There are 8 hidden switches. A switch that is on adds its own fixed numbers to the row, and there is some noise. The rows also spread widely along 12 directions, which tell nothing about the answers.
Some rows, each with its switches (1 for on, 0 for off) after it:
[-1.01  0.95 -1.67  2.19 -1.20 -0.06 -2.50  0.09 -5.90 -0.06 -0.33  0.18
  1.58  0.04  2.04  0.88  0.26  0.08  1.74  2.79  1.17  0.71 -1.23 -1.96
 -1.81]
0 1 1 1 0 1 0 0
[-1.51 -1.37  1.18 -0.67 -1.90  2.62 -0.56  1.20 -2.75  1.31 -2.77 -2.19
 -1.28  0.14 -1.22 -3.14  2.70 -0.56 -0.93 -1.19 -0.15 -1.20  0.53 -2.62
  1.04]
1 1 1 0 0 1 1 0
[ 2.40  3.32 -1.00 -0.58 -0.26 -0.43  0.46  0.82  0.37 -0.85  1.43  0.22
  0.66 -0.03  0.09 -0.87  1.21 -0.65  0.52  3.08 -1.30  2.50 -1.38 -1.16
 -0.73]
1 1 0 1 1 0 1 0
[-4.40 -0.54 -0.70 -0.17 -0.88  1.64  0.14 -0.60 -2.60 -0.67 -0.91 -0.72
 -3.16 -1.39 -0.08  0.09 -1.21  2.55 -1.62 -0.37 -0.74  1.67  0.84 -1.61
  0.49]
0 1 1 0 0 0 1 0
[-0.85  0.86  0.42 -1.90  0.35  1.97 -0.67  2.15 -1.37 -1.11 -0.41 -0.11
  0.89 -1.39 -0.29 -0.63 -0.11 -0.76  1.19  0.75  1.15 -0.92 -1.05 -0.95
  0.56]
0 0 0 0 1 1 0 1
[ 0.47 -1.61 -0.07 -0.38 -0.32 -0.64 -0.14 -0.18  0.30 -1.28 -0.81 -1.67
  0.08 -0.36 -0.16  0.19 -1.56  0.89 -1.47 -1.93 -2.22 -1.06  1.72  2.20
 -0.59]
0 0 0 0 0 1 1 1
[-2.41  0.39 -0.27  2.18 -0.37  0.36 -2.63  0.69 -2.46 -0.68 -1.65 -0.19
 -0.20  1.18  1.84  0.48  0.01 -0.24 -0.39 -1.13 -0.54 -0.09 -0.51 -1.30
  0.07]
0 1 1 1 1 1 1 0
[ 0.20  0.85  0.35  1.98 -0.76 -0.09 -1.20  0.66 -1.63 -1.05 -0.47 -3.86
  0.01  0.36  0.13  1.11  0.94  0.79 -0.34  3.01 -2.68 -0.62 -0.55  0.71
 -0.62]
0 1 0 0 1 1 1 0
[-0.60  2.08 -1.05 -2.74  0.83  2.79  0.50  1.56 -0.53 -1.88  1.92  0.86
  1.50 -2.46 -1.46 -3.01  0.02 -1.24  2.52  0.27  0.67  0.64 -1.20 -1.10
  0.89]
1 0 0 0 1 1 0 0
[-3.72 -1.36 -0.72 -1.52  1.14  0.65 -0.65 -0.13 -3.10 -1.47  0.94  0.35
 -1.61 -2.19 -0.22 -0.89 -1.49 -0.05  1.06 -0.65  0.19  1.47  1.37 -0.98
 -0.53]
0 1 0 0 0 0 0 0
[-0.53  2.91 -0.97  1.82 -0.21  1.93  0.29 -1.21 -1.49 -1.37  0.36 -0.39
  1.15 -2.41  1.46 -0.56 -2.31  1.10  0.93  1.73 -1.34 -0.44 -1.90  1.79
 -0.89]
0 0 1 0 1 1 0 0
[-3.26  1.52 -0.61  0.96  0.77  1.15 -2.09  1.56 -1.09 -0.65  0.26 -0.59
 -1.54  1.56  0.46  1.51 -0.87 -0.26  1.28 -0.43 -0.71  0.14 -1.55 -1.54
  1.74]
1 1 1 1 0 0 0 0
[-0.10  3.37 -1.95 -0.21 -0.69  1.70 -0.58  0.59  0.26 -2.24  0.61 -1.08
  0.40 -0.27 -0.06  1.38 -0.49  1.46  0.73  2.47 -1.31  1.47 -2.03 -0.62
  0.58]
1 1 1 0 0 1 1 0
[-0.89 -0.87 -2.51  1.70 -2.73  0.80 -2.51 -1.74 -2.44 -1.24  1.23  0.94
  1.41 -1.61  1.54 -0.08 -1.13  1.55  0.34 -0.56 -0.56  1.26  0.58 -1.13
 -2.66]
0 1 1 1 1 1 0 0
[ 2.08 -0.45 -0.93  1.99 -3.01 -1.27 -1.31 -2.01 -0.81  1.30 -0.26  1.54
  0.48  1.26  1.97 -1.78  0.68  0.05 -0.84 -1.40 -0.89  0.92  0.66 -1.38
 -2.36]
1 1 1 1 0 0 0 0
[-1.31 -0.01 -0.65  1.77 -0.54 -0.46 -1.28  0.25 -3.31  0.50  0.03  0.41
  0.60  0.73  1.62 -0.18 -0.56  0.20  0.66 -0.68  0.22 -0.41 -0.65 -0.53
 -0.22]
1 0 0 1 0 0 0 0
[-0.19  2.60  0.49  1.74  1.22 -1.64  0.05  1.33 -1.26 -0.77 -2.29 -0.60
  0.03  2.33  1.82 -0.54  0.83 -0.78 -0.56 -0.21 -1.44  0.06 -0.96  0.52
  1.72]
0 1 0 0 1 1 1 0
[-1.90  2.41 -0.13  1.83  0.22 -0.24 -1.46  1.05 -1.48 -0.81 -1.52 -0.61
 -0.31  1.98  2.17  0.76 -0.15 -0.36  0.47  0.09 -0.78  0.07 -1.33 -0.66
  1.11]
1 1 1 0 1 1 0 0
[-0.02  2.78 -0.73  0.41 -0.26  0.06  0.60 -0.20 -2.74  0.02 -1.91  1.55
  0.83  0.37  1.61 -1.62  1.89 -0.92 -0.75  1.29  1.22  1.64 -1.42 -1.88
 -0.29]
0 0 1 1 0 1 0 1
[-0.44  0.94  0.27 -0.56  0.93  0.44 -0.75  1.94 -2.28  1.56  4.11 -0.56
 -4.28  1.02 -3.50 -1.15 -2.10 -2.76  3.01  3.14 -2.02  1.57  0.88 -0.33
  0.08]
1 1 1 1 0 1 1 1
[ 1.95 -0.24 -0.43  0.09  0.57 -1.95 -0.65 -0.87 -1.19 -0.17  1.93 -1.46
 -1.58 -0.42 -0.51  0.12 -2.73 -1.63  0.87  3.22 -3.33  1.67  2.25  2.22
 -3.74]
1 1 1 1 0 1 1 0
[ 0.15  1.14 -2.02 -0.45 -0.20  1.53 -0.39  1.42  0.17 -2.35  3.16 -2.04
  0.88 -1.00 -2.56  0.46 -2.31  1.33  1.87  0.35 -2.49 -0.49 -0.64  0.71
  1.14]
0 0 1 0 1 1 1 0
[ 0.36  0.11 -1.31  0.02 -1.67  0.26 -0.64  0.56 -0.13 -0.30 -1.57 -1.26
  0.48 -0.59  1.61  1.58 -2.06  2.02 -0.89 -1.16 -1.66 -0.92  0.29  0.43
 -0.24]
1 1 1 1 1 0 1 1
[ 1.42  1.98  0.72  0.89 -2.01  0.87 -0.58  0.91  0.64  0.80 -0.18 -0.17
 -0.16  2.09 -0.18 -1.80  1.80 -0.77 -0.30  0.83 -0.66 -0.12 -1.40 -1.73
  0.56]
1 0 1 0 1 1 0 0
[-0.82  0.09 -0.13 -0.92  0.67 -0.86 -1.20  0.58 -0.80 -2.01 -0.09 -2.39
 -0.01 -0.39 -0.01  1.06  0.63 -1.20 -0.28  1.19 -1.33  0.92  0.77 -1.08
 -1.94]
1 0 1 0 1 0 1 0
[-0.31  0.03 -0.26  0.38  0.36  0.53 -1.40 -0.63 -2.02 -0.03  0.58 -0.02
  0.27 -0.72  0.20 -1.75  0.04 -2.71  1.18 -0.29 -0.71  0.08  0.59  0.04
 -2.18]
1 0 1 1 0 1 0 1

New rows. What belongs after each?
[ 0.29  0.65 -0.14 -0.37  0.16 -0.74  0.91 -0.37 -1.24  0.22 -0.40  0.62
 -1.13  0.73 -0.28 -3.38  1.57 -1.54 -0.22 -0.89 -0.78  1.53  0.61 -1.79
  0.09]
0 1 1 0 0 0 0 0
[-0.82  1.52  1.40  0.57 -0.03  0.75 -1.93 -0.18 -0.50  0.31  1.46  3.00
 -1.65 -0.31  1.32 -1.25 -0.75 -1.86  0.75  1.32  0.93  1.58 -0.93 -1.49
 -2.32]
1 0 0 0 1 0 1 0
[-3.31 -1.40  1.81  1.24 -0.49  3.03 -1.25 -0.88 -2.48  0.54 -1.59 -1.27
 -2.02 -1.51 -0.08 -2.19 -0.48 -0.60 -0.75 -1.15 -0.57 -1.85  0.27  0.00
 -0.70]
0 0 1 0 0 1 0 0
[ 1.27  1.53 -0.51  0.08 -1.47 -0.77 -1.73  2.73  0.50 -0.01 -0.04  1.26
  0.73  2.51  1.56  2.77 -2.11  1.27  0.46  0.84  0.61 -0.42 -1.55 -0.32
  1.08]
1 0 0 1 1 1 0 1
[ 1.56  2.22  0.11 -0.86 -0.90  1.95  1.20  2.10 -2.45  1.14 -1.23  0.49
  0.58  0.06 -0.60 -3.20  2.08 -0.57  0.59  2.29  1.13  0.07 -2.15 -1.98
  1.83]
0 1 0 1 0 1 0 0
[ 2.12 -1.08  0.45 -0.64  0.45 -0.61  0.66  0.80 -2.85  0.91  1.86 -1.67
  0.31 -0.75 -2.43 -3.41  0.34 -2.00  1.76  0.74 -1.53 -0.98  1.11  0.49
 -0.97]
0 0 0 0 0 0 1 0
[-2.38 -0.80  0.15  2.29 -0.85  0.56 -1.38 -1.28 -1.24 -0.23  0.58 -0.26
 -2.05  1.25 -0.83 -1.95  0.32 -0.27 -1.12 -2.48 -1.86  0.54  0.94 -0.75
 -0.19]
0 0 1 0 0 1 1 0
[ 0.36  0.88  0.58  0.21 -0.07  0.99 -0.82  0.02  0.44  0.36 -0.94  1.39
 -1.40  0.15  0.78 -1.20 -1.15 -0.82 -0.65 -0.62 -0.55  0.32 -0.61 -0.66
 -0.46]
0 1 1 1 0 0 1 0
[-0.39  1.00 -2.68  0.25 -1.34  0.36 -2.82  2.09 -2.32 -0.67  2.76  0.49
  0.65  1.82 -1.07  1.00 -0.41  0.18  2.85  0.57  0.13  1.39 -0.92 -2.71
  0.79]
1 1 1 1 0 1 1 0
[ 0.24  0.36 -0.76  0.34 -0.89 -2.30 -0.12  0.31 -3.56 -0.03 -0.95  2.23
  0.37  1.21  1.67 -0.37 -0.42  0.85 -0.59  0.41  1.54  1.78  0.38 -1.01
 -0.61]
0 0 0 0 0 1 1 0
[ 1.21 -0.69 -2.67  1.83 -1.43 -4.45  0.15 -1.42 -2.08 -0.24  0.30  1.44
  0.46  3.11  1.05 -1.82  0.02  0.59 -0.54 -3.53 -1.76  2.23  2.52 -0.38
 -0.05]
0 1 1 0 0 1 0 0
[-1.01  1.68 -1.86 -0.39  0.53 -2.42  1.94 -0.28 -3.11 -0.80  0.03  1.73
  0.52 -0.31  1.68 -1.61  0.51 -0.01 -0.58  0.20  0.12  3.37  0.52 -1.20
 -0.44]
1 0 0 1 1 0 0 0
[-1.15  1.94 -3.24  5.14 -2.87 -1.04 -2.21 -2.28 -3.60 -1.72 -0.27 -1.65
  2.78  1.72  2.46  0.49  4.29  2.26 -1.14  0.32 -2.06  2.24 -1.26 -1.44
 -1.14]
1 1 0 1 0 1 1 0
[-2.12  1.86  0.76  2.55  0.20  0.96 -0.97  1.92 -3.73  2.00 -0.03  0.06
 -2.32  1.99  0.15 -1.32 -0.78 -1.38  1.51  0.59 -0.76 -0.77 -1.19 -0.79
  1.90]
0 1 1 1 1 1 0 1
[-2.35 -0.23  0.01  2.25  0.89 -2.04 -0.43 -1.06 -2.96 -0.75 -1.17 -0.79
 -1.20  1.55  1.14 -1.61  1.12 -0.94 -0.75 -1.52 -1.87  1.11  1.29  0.46
 -0.03]
0 1 0 0 0 1 0 0
[ 2.38  0.83 -0.18 -0.94 -1.43  0.14 -1.56  2.16  0.08  0.13 -0.77  1.42
  0.49  1.34  0.59  0.96 -0.69  0.33  0.12  0.98  0.86  0.00 -1.16 -0.98
  0.36]
0 1 0 1 0 1 1 1
[ 2.71  0.81 -0.57  0.02 -0.26 -3.14  1.93 -0.39 -3.22  0.01 -0.78 -0.49
  0.98 -0.62  1.49  0.00 -1.09  1.01 -0.69  3.01 -0.58  0.94  0.57  1.37
 -2.25]
0 0 0 0 0 0 1 0
[-2.51  1.71 -1.10  1.88  0.78  0.64 -1.63 -2.10 -1.36 -1.18  1.02  0.24
 -0.61 -0.77  1.55 -0.95 -0.21 -1.36  1.30 -1.13 -1.61  1.27 -0.24 -0.10
 -1.58]
1 1 1 0 0 0 0 1
[-0.52  2.01 -0.36  1.62 -0.05 -0.19 -0.90 -1.92  1.10 -1.47  0.49  1.70
 -0.30  0.38  1.55 -0.39  0.18  0.01 -1.21 -1.21 -1.09  1.71 -0.97  0.03
 -1.16]
0 0 0 0 0 0 1 1
[-1.15  0.18 -1.59 -0.48 -0.38  0.98 -2.21  1.01 -2.51 -1.43 -0.61  0.23
  0.92 -0.13  0.44  0.41  0.05 -0.09  0.61 -0.19  0.63  0.77 -0.39 -2.17
 -0.17]
0 1 1 1 0 1 1 0
[-1.63  3.39 -1.04  0.07  0.62  0.97 -0.36 -1.38 -0.38 -1.63 -1.24  2.67
  0.02 -1.05  2.64 -1.29  1.36 -0.98 -0.64  0.41  0.58  3.33 -1.29 -1.14
 -1.08]
1 1 0 1 0 1 0 1
[ 0.92  0.50 -0.45 -1.25 -2.18  2.66 -1.26 -0.16  1.58 -1.01  0.60 -1.29
 -0.21 -1.38 -0.82 -0.08  0.33  0.92 -0.22  1.16 -1.12  0.52 -0.66 -1.59
 -1.29]
1 1 1 0 0 0 1 0
[-0.92  1.51 -2.11 -1.63  0.52 -0.54  0.09  0.99 -1.94 -1.20  1.21 -0.37
 -0.70 -0.61 -0.16  1.46 -2.09  0.68  1.48  1.17 -0.68  1.97  0.41 -0.72
 -0.03]
1 1 1 0 0 0 1 1
[-3.20  0.06 -2.14  0.84 -2.22  1.25 -3.53 -0.98  0.96 -2.52  2.05  0.73
 -1.14  1.10  0.17  1.87 -0.45  1.95 -0.01 -1.21 -0.71  2.52 -0.11 -2.50
 -0.36]
1 1 1 0 0 1 0 0
[-1.25  0.85 -3.25  0.89 -0.72  0.26 -2.29  0.43 -1.74 -2.18  2.17 -0.84
  1.16  0.82 -0.52  1.61 -0.29  0.89  1.73 -0.19 -1.29  1.15 -0.53 -1.31
  0.51]
0 1 1 1 0 1 0 1
[ 0.56  2.85 -0.62  0.03  2.70 -3.17  1.86  1.85 -0.11 -0.40  1.91 -0.51
 -2.29  2.03 -0.31  2.08 -4.25  0.32  0.70  2.43 -2.79  1.42 -0.23  3.06
  1.41]
1 0 0 1 0 0 1 0
[-1.91  1.90  0.03  0.90 -0.62 -0.70 -1.77  1.08 -2.20  0.46 -1.32 -0.16
 -1.80  3.05  1.16  0.89  3.14 -1.21 -0.73  1.67  0.39  2.12 -1.02 -4.06
  0.19]
1 1 1 1 0 0 0 1
[ 1.84  2.84  0.02 -0.25  2.55 -0.49  1.27  0.28  1.38 -1.45  1.39 -1.63
 -0.51 -0.51 -1.07  0.01 -0.98 -1.50  0.09  2.29 -3.23  0.63 -0.96  2.66
 -0.48]
0 0 0 1 0 0 1 1
[ 1.24  0.69 -0.01  0.55 -0.77  0.40 -0.75  1.50 -2.57  1.65 -0.35  1.00
  0.02  1.10  0.24 -1.69 -0.15 -1.01  1.02 -0.01  0.41 -0.49 -0.98 -1.81
  0.45]
0 1 1 1 0 0 1 0
[-3.18 -0.99 -0.11 -1.40  0.02 -0.35 -1.87 -0.83 -0.58 -2.12 -1.01  0.32
 -2.35  0.04  0.40  1.66  0.84 -0.63 -2.59  0.71  0.39  3.15  1.49 -2.40
 -2.38]
0 0 1 1 0 1 0 1
[ 0.72  2.00 -0.21  1.63 -2.26  0.70 -2.74  1.80 -0.90  0.81  1.80 -0.08
 -0.83  3.08 -0.68  1.88  0.05  0.37  0.93  3.47  0.03  0.58 -2.28 -2.37
  0.04]
1 0 1 1 0 1 1 0
[ 1.30  2.81 -0.80  0.62  0.25 -0.29  0.47  0.88 -3.29  0.54 -0.77  0.78
  1.34  0.27  1.16 -1.36 -0.38 -1.24  1.11  1.92  0.29  0.44 -1.38 -0.17
 -0.45]
1 0 1 1 0 1 1 0
[-1.95  1.04 -0.37  0.49 -0.70  1.56 -1.11  0.94 -3.50  0.37 -0.16  0.19
 -1.57  0.57 -0.81 -1.46  1.49 -0.64  0.30  1.39  0.32  1.59 -0.76 -3.15
  0.52]
0 1 1 1 0 1 1 0
[-3.23  1.61 -0.20  1.34 -0.39  2.73 -1.43  0.73 -1.91 -0.07 -1.90  0.40
 -0.41 -0.33  1.98 -0.88 -0.69 -0.03  0.23 -1.22  0.10 -0.53 -1.52 -1.04
  1.16]
1 1 1 1 1 1 0 0
[ 0.47  1.05 -0.17  0.08  1.30 -1.50 -0.76 -0.11  0.07 -2.33  0.31 -1.90
 -0.18  0.55  0.06  0.49  1.18 -1.02 -0.22  1.50 -2.32  1.43  0.11  0.22
 -1.20]
0 1 0 0 0 0 1 0
[-2.14 -0.57 -1.91  0.22 -0.04 -1.53 -0.52 -0.82 -1.25 -1.53  1.65  1.14
 -0.10  0.47  0.45 -0.59 -0.85  0.64  0.26 -3.02 -0.64  1.84  1.23 -0.57
 -0.09]
1 0 0 0 0 0 0 0
[ 0.16  3.16 -0.56  0.85  1.47 -1.17  2.48  0.07 -3.49  0.58 -0.76 -2.15
 -0.84 -0.60  1.06 -0.76 -1.38 -0.46  1.19  2.84 -2.38  0.23 -0.32  1.99
  0.09]
1 1 1 0 0 0 0 1
[-1.61  1.09  0.34  0.72 -1.39  3.43 -2.65  0.55 -0.09  0.18 -0.80 -0.01
 -0.80 -0.26  1.00  0.39 -0.17  0.15  0.36  0.41  0.28 -0.76 -2.30 -1.99
 -0.08]
1 1 1 1 0 0 0 0
[-0.29  3.80 -0.58 -1.11 -0.76  2.29  1.13  1.77  0.82 -0.16  0.61  1.54
 -1.45 -0.95  0.69  0.62 -2.24  2.10  0.37  3.09  0.12  1.59 -2.72 -0.78
  1.71]
1 1 0 1 1 0 0 0
[ 0.48 -1.57  0.64 -0.25 -0.05 -1.49 -0.49 -0.22  0.05 -0.03 -0.11 -0.97
 -0.91  0.89 -0.13 -0.88  0.70 -1.32 -1.22 -0.60 -1.62  0.32  1.44  0.01
 -1.54]
1 0 0 1 0 0 0 0
[-0.02 -0.39  2.87 -0.65  0.96  1.68 -0.86  1.48 -0.20  0.63  1.63 -2.59
 -3.00  0.37 -3.58 -2.06  0.83 -3.20  0.99  2.38 -1.94 -1.27  0.19  0.22
 -0.22]
0 0 0 0 0 1 0 1
[ 1.25  0.69  0.79  1.32  0.12  1.18 -1.76 -0.93  2.79 -1.28 -1.49 -2.94
  0.86  0.55  0.27 -1.86  2.65 -2.22 -0.87 -2.56 -3.56 -1.56 -0.49  0.37
 -0.86]
1 1 1 0 0 0 1 0
[-1.79  0.60 -0.37  0.30 -1.87  3.86 -2.99 -1.00  0.16 -2.33  0.87 -0.21
 -0.03 -2.03 -0.14 -0.19  1.30  1.08 -0.17  1.29 -0.07  1.12 -1.48 -1.97
 -1.58]
0 1 0 0 0 1 1 0
[-3.70  1.67  0.71  2.45 -0.63  1.30 -1.64 -0.52  0.63 -0.16  1.63  0.86
 -3.03  1.39  0.50 -0.21 -0.15  0.36 -0.40 -1.27 -1.24  0.99 -1.10 -0.97
  0.87]
1 0 0 0 1 0 0 1
